Each cloud of rows lies close to a flat space through zero, with a little noise off it, and is much wider in some directions of that space than in others. After each cloud: how many dimensions does that space have?
In the rows, zero is written as 128.

[[ 97 142 104  83  92 116 168 129 142 154 162 132 145 150 105 102]
 [131 135 133 133 134 132 129 139 131 111 107 136 113 127 135 127]
 [143 129 138 145 139 118 117 121 128 128 140 126 129 123 121 153]
 [106 101 120 112 155 160  99 135 120 138 126 114 129 129 144 100]
 [141 108 135 149 148 142 109 130 108 113 100 131 116 114 151 122]
 [144 119 131 137 146 151 105 129 103  78  77 130 118 102 161 126]
 [138 143 125 124 114 117 144 124 119  98 115 141 128 117 129 134]
 [108 113 118 111 132 137 123 128 128 151 146 120 136 136 126 110]
 [140 151 133 129 107 123 129 115 136 115 125 112 148 122 118 158]
 [117 155 134 121 108 124 141 140 163 147 133 117 127 148 114 132]
 [137 115 116 121 125 133 126 112  96  96 113 133 143 105 142 123]
 [138 176 118 103 100 123 155 131 126  56  91 144 127 114 129 139]
 [145 102 135 156 143 118 127 127 107 130 122 147 113 120 140 123]
 [154 125 143 157 147 126 119 135 111  90  89 147 100 111 149 136]
 [107 136 115  96 118 142 136 136 133 121 123 126 132 132 129 106]
 [132 109 128 135 130 140 122 126 114 128 108 126 130 118 144 113]
 [127 128 131 131 122 139 126 133 130 129 104 120 127 128 139 118]
 [131 147 136 130 132 136 121 137 138 107 109 123 118 127 131 140]
 [113 135 125 113 119 142 129 135 143 135 121 116 132 137 130 116]
 [131 108 137 145 138 143 105 126 129 150 123 108 134 128 137 127]
 [124 131 137 137 133 119 128 136 148 158 150 124 121 145 114 135]
 [127 124 115 112 143 123 128 122 108 104 142 146 126 117 127 127]]
 : 6

[[131 142 198 125  94 136 117 158 154 125 143 106  98 139 153 146]
 [134 110  42 148 168 125 141  93  94 126 107 157 170 126  91 105]
 [129 142 104 135 143 129 134 115 120 126 122 147 131 131 125 119]
 [137 146 100 164 155 150 137 121 102 107 118 168 136 164 108 127]
 [124 111 167 106 100 117 117 146 147 143 144  82 120 111 142 137]
 [126  86 114 112 128 113 124 124 124 143 143  83 145 116 111 131]
 [117 126 138  78 106 103 133 126 158 157 124 122 119  67 165 112]
 [133 134 136 157 131 145 125 132 117 112 133 130 123 166 109 141]
 [140 137 157 180 132 161 118 150 112  93 143 126 116 206 100 160]
 [130 126 108 143 140 137 130 124 117 117 126 137 135 140 112 131]
 [125 103  85 119 141 112 130 110 117 139 126 114 149 111 114 117]
 [133 136 153 129 116 132 121 143 136 124 129 128 116 137 135 135]
 [137 129  55 171 171 146 143 105  91 109 110 173 162 162  87 114]
 [126 133 140 137 124 132 129 129 124 124 128 135 124 138 126 132]
 [127 106 199 109  93 122 107 154 149 132 156  54 103 132 141 158]
 [133 151 167 140 113 141 128 146 135 117 134 136 105 151 141 141]
 [133 121  84 160 158 138 135 111  97 115 120 147 156 161  92 126]
 [132 128  80 154 155 135 140 112 100 116 116 156 150 147  99 121]
 [121 112 180  90  90 108 108 145 155 149 149  68 106  99 151 135]
 [129 148  90 143 150 138 145 110 116 118 105 185 135 127 127 110]
 [134 142 158 137 114 139 126 141 129 120 135 127 113 144 131 144]
 [125 124 187 121 101 125 115 151 146 130 148  91 104 132 145 144]]
 : 3

[[ 91  94 164 121  87 134 139  80  95 154 105 134 121 152 111 130]
 [146 135 130 128 125 143 117 109 120 119 117 125 135 127 133 125]
 [114 125 113 132 111 122 144 125 152 120 132 121 127  84 110 146]
 [ 70  63 212 123  70 132 142  62  38 189  94 179 123 221  73 165]
 [141 138 107 135 133 127 134 141 151 111 133 122 134  92 116 147]
 [200 237  44 138 168 108  43 141 180  60 198 195 143  54 197  91]
 [119 134 160 125 105 125  89  75  71 147 132 201 130 183 136 120]
 [178 178  93 128 158 136  90 135 149  93 144 131 136 105 174  94]
 [141 139 105 128 130 135 130 131 156 108 126 100 129  85 137 121]
 [181 177  58 141 185 119 126 204 207  77 159  95 140  49 142 138]
 [119 104 140 118 146 132 153 156 133 142 113  78 115 147 139 108]
 [ 98 113 159 125  86 125 117  70  85 149 125 182 127 155 110 139]
 [129 162  96 138 120 105 106 123 147 110 166 184 132  83 123 147]
 [134 150  98 128 125 124 122 125 162 107 143 121 126  78 146 113]
 [182 201  83 136 164 115  64 145 144  91 174 190 142 111 171 110]
 [132  71 168 115 157 161 180 171 113 155  70  20 121 191 124 115]
 [161 150 100 130 162 130 123 165 157 107 136 104 131 107 145 118]
 [171 158  86 134 186 123 129 202 177 100 146  91 133 100 147 124]
 [139 107 156 119 117 163 131  93 102 137  83  86 131 157 138 107]
 [139 145 119 126 138 125 114 133 134 121 140 138 127 127 147 112]
 [ 90 109 135 128 116 110 149 139 133 145 139 134 118 126 109 142]
 [160 148 125 127 145 138 104 128 118 117 125 133 136 147 148 115]]
 : 5

[[119  41 157  62 116  69 166 136 138 126 119 137 103 123 149 140]
 [137  65 149  97  80  63  88 140 116  98 176 170 143 136 131 144]
 [129  70 141  89 108  58 123 122 125 116 139 168 122 113 146 138]
 [128 118 130 122 131 122 138 128 133 132 120 126 123 129 133 125]
 [116 134 111 144 175 136 181 107 145 160  70  95 107 128 142 100]
 [121 117 101 155 159  88 146  89 130 147  89 136 126 122 148  95]
 [127 194  97 186 154 173 118 110 122 138 114 113 145 133 114 107]
 [123  61 154  89  96  85 123 147 119 110 151 139 131 140 128 141]
 [132 150 130 137 118 157 114 143 128 123 147 117 136 138 117 133]
 [127 149 108 161 146 135 126 112 129 139 113 122 133 134 129 107]
 [131  96 150  97 108 110 129 146 130 118 145 131 122 133 130 144]
 [145  81 150  93  91  79 105 145 135 107 164 157 125 129 142 147]
 [112  90 122 115 130  68 124  97 109 124 118 167 136 110 136 123]
 [126 146 102 173 162 145 154 115 143 154  91  90 122 150 137  91]
 [142  55 191  53  51 128 110 208 130  89 203 112 125 168 113 175]
 [149 126 171  71  75 146  98 177 133  97 192 148 122 116 115 184]
 [137  91 143 110 104 104 117 146 133 116 151 134 129 144 133 135]
 [123 145 127 141 136 171 141 144 130 135 122  90 128 148 115 123]
 [122 130 113 142 143 105 126 101 121 133 114 148 131 112 134 118]
 [100 154  84 172 190 119 164  66 117 160  57 127 129 105 135  87]
 [143 158 135 144  91 161  74 158 118 103 183 131 154 148 104 144]
 [118  87 160  67  85  92 102 140 100  95 169 177 140 104 113 170]]
 : 5

[[107 140 112 170 110 104 123 131  90 125 132 150 139 121 131 130]
 [132  90  95 112 141 159 188 121 154 134 148  91 122 148 147  99]
 [121 190 166 149 113  95  44 145 105 127 112 183 129 104 114 165]
 [121 125 122 128 113 104 140 126 121 134 135 155 133 124 139 137]
 [114 144 129 174 127 112  96 130  84 112 116 116 144 117 114 135]
 [133 146 130 123 128 144 126 130 145 131 128 140 113 133 120 105]
 [119 123 100 124 146 147 140 131 164 119 152  94 119 147 165 111]
 [108 122 129 150  89  91 135 130 105 128 141 172 142 131 147 156]
 [110 122 101 161 103  90 158 118  84 130 129 161 145 119 129 117]
 [153 116 148  89 111 141 160 124 142 152 120 169 115 128 103 122]
 [113 152 165 177  93  86  77 135  65 118 106 171 151 109 100 171]
 [135 162 169 120 127 105  66 134 119 127 106 154 131 106 111 165]
 [125 134 127 125 157 153 108 125 176  93 139  67 118 155 151 109]
 [128 175 165 111 129 116  59 138 171 112 131 148 116 131 147 154]
 [ 98 113 111 184 114 112 121 141  78 122 141 118 151 127 147 161]
 [144  75  79  83 152 143 219 106 147 151 135  97 126 129 138  89]
 [134  69 112 105 116 128 198 117 127 145 138 126 137 138 139 134]
 [114 143 139 157 114  88  93 132  86 122 119 149 146 109 124 161]
 [150 149 159  61 125 121 112 127 189 141 131 173 107 129 140 142]
 [111 127  67 142 129 115 163 128 111 150 148 145 129 116 156 106]
 [128 156 165 112 104 120  92 139 163 125 137 174 114 140 143 153]
 [146 129 137 112 149 154 134 115 150 115 114  95 118 137 102  93]]
 : 7

[[129 139 148 121 146 121 128 118 133 114 116  95 157 133 148 123]
 [100 110 103 160 121 145 141 109 120 162 139 171  64 122  78 148]
 [135 124 125 120 127 124 123 132 129 126 132 124 125 129 133 119]
 [170 103 105 141 117 109 106 144 145 153 118 175 136 121 134 108]
 [158  68  65 165  83 123 101 162 121 193 140 237  46  97  95 103]
 [ 79 143 135 133 147 145 165  94 112 126 137 112 103 140  96 162]
 [125 157 147 116 143 124 137 109 126 102 125  88 160 156 142 144]
 [112 190 182  62 166 111 153 130 133  62 116  14 202 138 201 129]
 [163 115 118 100 107 105 114 175 152 120 125 122 151  90 185  89]
 [119 135 145 144 144 140 139  93 127 128 118 118 147 151 108 148]
 [110 110 111 136 115 154 127 128 123 146 139 157  71 109  96 142]
 [190 100 133 157 117 114 101 130 150 157 112 178 167 136 131 120]
 [ 71 149 129 107 133 152 164 125 109 114 143  99  78 126 105 147]
 [200  69  64 164  71 108  77 177 148 173 135 239  72  84 128  77]
 [120  74  69 149  76 128 117 166 108 176 152 208  24  94  94 106]
 [156  85  97 170 117 138 112 124 120 185 135 205 101 136  86 133]
 [105 152 151 104 144 129 145 113 128 103 132  73 142 131 134 143]
 [131 134 162 142 155 128 134  92 132 122 106 111 189 166 115 163]
 [208 123 123  98 113  85  93 175 158 109 106 114 196 100 210  84]
 [119 152 151  84 126 118 132 161 136  86 123  68 155 112 183 110]
 [107 133 132 136 135 143 137 111 117 136 126 130 124 150 105 149]
 [187  48  73 182  78 111  87 158 135 193 129 242  85 103 107  98]]
 : 3

[[132 130 147 134 141 104 148 109 140 120 112 107 137 137  99 111]
 [109 108  62 128 130 133 115 127 125 125 109 184 144 107 175 123]
 [ 38 136 194 128 165 107 117 187 156 104 161  59 137 169  80  57]
 [137 133  95 113  94 135 133 159 128 147 104 160 126 119 154 175]
 [143 148 178 117 107 144 117 118 113 171 145 108 104 145  80 156]
 [105 121  71 139 120 106 140 127 145 127  79 189 137 120 198 140]
 [106 138 193 187 158 117 131  79 114  96 173  62  85 156 126  93]
 [140 131 116 100 104  99 168 175 187 107  92 165 156 123 198 148]
 [148 111  64 143  95 123 148  87 144 130  68 203 120 123 197 191]
 [ 98 130  71 136 114  97 159 150  92 174 104 155 158 101 133 108]
 [107 118  92 195 134  96 152  24  62 184 110 154 123 116 124  98]
 [110 113 190 144 174 141 116 124 122  69 194  29 118 151  55  67]
 [ 78 120 135 100 115 131 121 173 139 152 120 116 143 150  55 129]
 [ 51 137 140 119 138  85 158 234 174  94 128  98 154 144 153  82]
 [139 117  96 165  96 105 173  76 105 154 102 158 120 122 149 153]
 [ 85 116  63 164 105  97 157 111  88 177 101 174 139 112 155 121]
 [111 131 124 121  96 121 146 162 146 137 124 151 127 134 165 151]
 [126 110 135 172 154 146 105  51  84 123 173 116 102 126 120  99]
 [195 159 136  79 100 129 141 162 173 132  76 150 133 124 151 197]
 [125 103  64 153 159 105 141  88 139  93  88 161 150 109 167  99]
 [124 113 100 141 150 141 108 100  93 126 136 122 131 115  98 107]
 [142 127 121  96 112 128 134 166 174 112 115 162 144 125 174 148]]
 : 9

[[120 133 130 122 124 131 132 107 113 132 121 144 126 133 118  90]
 [122 121 113 127 139 131 128 149 128 127 130 112 127 132 149 150]
 [145 127 159 157 139 116 120 142 144 111 153 135 118 117 110 163]
 [102 134  89  97 108 139 145  89 108 170  95 133 143 164 135  54]
 [107 128 105 106 117 134 137 101 120 170 106 131 139 142 134  77]
 [124 138 140 132  99 121 145  87 119 128 132 171 121 138  99  47]
 [140 121 132 139 152 129 111 164 151 112 141 105 127 119 151 190]
 [114 135 113 120 111 126 143  88 115 147 117 143 135 136 125  62]
 [121 112  91 107 147 148 120 158 131 157 113  87 151 144 172 170]
 [117 122 102 122 127 141 141 115 115 153 115 129 140 140 138 109]
 [108 136 102 106  99 132 145  87 107 180  99 142 135 160 124  43]
 [140 142 163 145 118 114 131 113 125 113 143 160 120 114  95 102]
 [114 116  97 107 141 145 123 135 127 151 112 105 129 144 151 155]
 [112 131 107 113 129 134 133 128 131 151 102 112 134 143 146 127]
 [134 126 130 133 145 126 122 141 132 121 136 115 123 125 148 156]
 [143 133 152 142 151 124 105 182 153  94 155 106 122  99 127 216]
 [131 135 130 125 136 121 122 140 136 127 130 126 129 132 127 140]
 [139 135 157 147 119 118 133 126 133 101 150 150 120 121 108 115]
 [104 122 101 105 122 132 131 116 114 169 104 114 137 152 150 110]
 [116 127 119 123 106 131 134  89 112 151 105 150 133 145 123  64]
 [100 132 105 104 117 132 143  91 116 162 108 141 132 160 124  74]
 [107 135 127 115 105 126 131 104 123 144 120 144 125 139 114  73]]
 : 2
